Every row belongs to one group in each of 2 separate groupings. Each group adds its own fixed numbers to the row, and there is some noise. The rows also spread widely along 4 directions, which tell nothing about the answers.
Known rows, each followed by its group in each grouping:
[-26  20   3 -25 -15   4  -7   1 -28  -6 -16   2   9   5 -16   1 -10  22
  11   2 -32  34]
rugu q_725
[  7   6  -4 -15  -7  20   6   1 -17 -21  -5   5   6   8  -3  -4  -4  27
  20 -19 -21  17]
rugu q_725
[-10  15  13 -27 -21  16  -4  17 -17 -16   1  19   7  13   0  13   6  10
   8 -12 -31  35]
gegen q_334
[-31  25  11 -27 -16  12  -1   0 -18 -10  -1   2   1  17   7   8   2   6
  14 -13 -19  15]
difad q_334
[  2  15  -4 -19 -15  23  -6   7 -15  -6  -8  16  -5   8  -7  11   9   4
  14 -11 -16  19]
lak q_63
[ -2  11  -6 -14  -3  15  -5   0 -25 -12  -3   6   9  14  -9   6   5  13
   9   6 -17  37]
vav q_63
[ 23   1   5 -17 -15  27   0  12  -7 -22   7  18 -12  10   5   6   9   5
  12 -21 -30  21]
gegen q_63
[ 10  12   7 -13  -7  22 -13  11  -8  -7   0  19  -1   8  -5  16  15   0
  25 -18 -27   9]
lak q_725
[ 37   7   5  -9  -9  18 -16   8 -23 -16  14  19   3  29  -4  13   9  18
  21 -13 -30  29]
vav q_334
[-29  25   5 -23 -14  18   4   3 -24 -12  -5   1  -7  12   8   1   5  14
  19  -9 -25  22]
difad q_63
[-10  13  12 -14  -8   5 -11  16  -9  -4 -14 -15  11  -5 -11  12  10   1
   8 -16 -25   8]
rugu q_725
[-28  20   2 -26 -20  13   4  10 -19 -19 -16  12  -3   9   5   4  -3   6
   7  -2 -35  44]
gegen q_63
[  2  10  11  -6   1  13  -8  11 -15 -13   5   4  13  11  -9  14  12   4
  19   3 -26  25]
vav q_725
[ -3   4   0 -12   1  12  -9   2 -18 -16   4   4   9   9  -8   5  10  10
  19   4 -22  34]
vav q_725
[-15  15   7 -16  -3   8  -6   9 -18  -9  -4  -2  13   4 -11  13   9   2
  13   7 -24  31]
vav q_725
[ 17  21   7  -6 -17  10 -17  17 -25 -24   4  20  -2  33   4  21  -6  20
  32  -8 -56  44]
vav q_725
[-10  10   9 -33  -8  21  -8 -10 -29  -8  12  15  11  10 -15   1  11   5
   8   0 -13  20]
difad q_334

New rows. What belongs after each?
[ 13  12  -4 -10  -9  17  -9   4 -21 -19   2  12  -3  20  -2  11   8   7
  12  -4 -26  31]
vav q_63
[-30  12  19 -27 -10  11  -1  14  -5  -9  -6  -9  15 -15  -6  12  11 -11
   0   0 -25  21]
gegen q_725
[-11   9   6 -31 -15  16  -7  11 -19 -12  -7  12   5   7 -15   9   2  -1
   1   5 -32  36]
gegen q_63
[  2   5   1 -19 -10   9  -8   8 -13 -10 -12 -10   3   0 -13   9   8  10
   5 -14 -14   8]
rugu q_63
[-15  25   1 -17 -14   6  -8   7 -29 -12 -12   5   4  19  -4  13   3   8
  16  12 -35  47]
vav q_63
[-11   6   2 -26  -4  26  10  -4 -17 -16  10  -3  -2   4  -5  -6  14   5
  15  -9  -4   9]
difad q_63
[-29  35  -3 -21 -14  17  -5   8 -17  -8 -16  16   0  13  13  15   2   9
  23 -15 -18  21]
lak q_334
[-18  22   3  -9  -9  10  -2   5 -18 -21  -9  -5   2  14   8  11   7   9
  18  -2 -22  37]
vav q_63
[ 41   0  -5 -13  -6  24 -10   4 -24 -28  15  26  -2  22  -7   7  13  20
  20  -9 -27  32]
vav q_63
[  3   7  11 -23  -5  29  -2   2 -16 -11  18  12   7   9 -10  -1   8   5
  23 -10 -24  12]
difad q_725
[  4  25   5 -20 -14  12 -15  12 -14  -5  -7  23   3  13   3  20  10   4
  21 -15 -18  21]
lak q_334
[  7   7  -2 -18 -11  15  -7   8 -18 -13 -14  -4   2   6  -6   8   2  17
   9 -17 -25  18]
rugu q_63
[ -7  16   1 -15 -12  20  -6   9  -9  -7 -19  10  -3   5   3  14  13  -5
  16 -10 -14  11]
lak q_63
[ -7  19   4 -12  -7  13  -6   0 -20 -18   6   8   9  16   1  13   5  10
  14  -5 -17  35]
vav q_334
[ -9   4  -4 -12   2  21   1  -2 -20 -16   3   0  11   7 -12   4  10   8
  18   2 -13  27]
vav q_725
[  6   9  10   1  -1  19   4  10  -3 -21   5  -7   5   5  11   6  19  -2
  22 -15 -16   9]
vav q_725
[  4  -1   5 -20  -3  30   4  -5 -10  -9  14  -5   3  -3  -8  -9  22  -3
   9 -13   2  -3]
difad q_63
[-49  15  -6 -22   0  18   1  -3 -18   2 -19   3  16 -14 -15   4  11  -4
  16   7   0  21]
lak q_725
[-15   8   4 -20  -7  28   6  -2 -13 -17   9  -3  -6  13   8  -4   8  11
  16 -23 -13   9]
difad q_63
[-23  15  -7 -17  -2  16   3  -3 -29 -12   0  14  14  13  -7   2  -1  12
  16  13 -20  43]
vav q_725
[ -6  10  -2 -21  -9  10  -7   0 -17 -10 -15  -7   4  -3 -19   6   5  13
   6  -3 -15  15]
rugu q_63
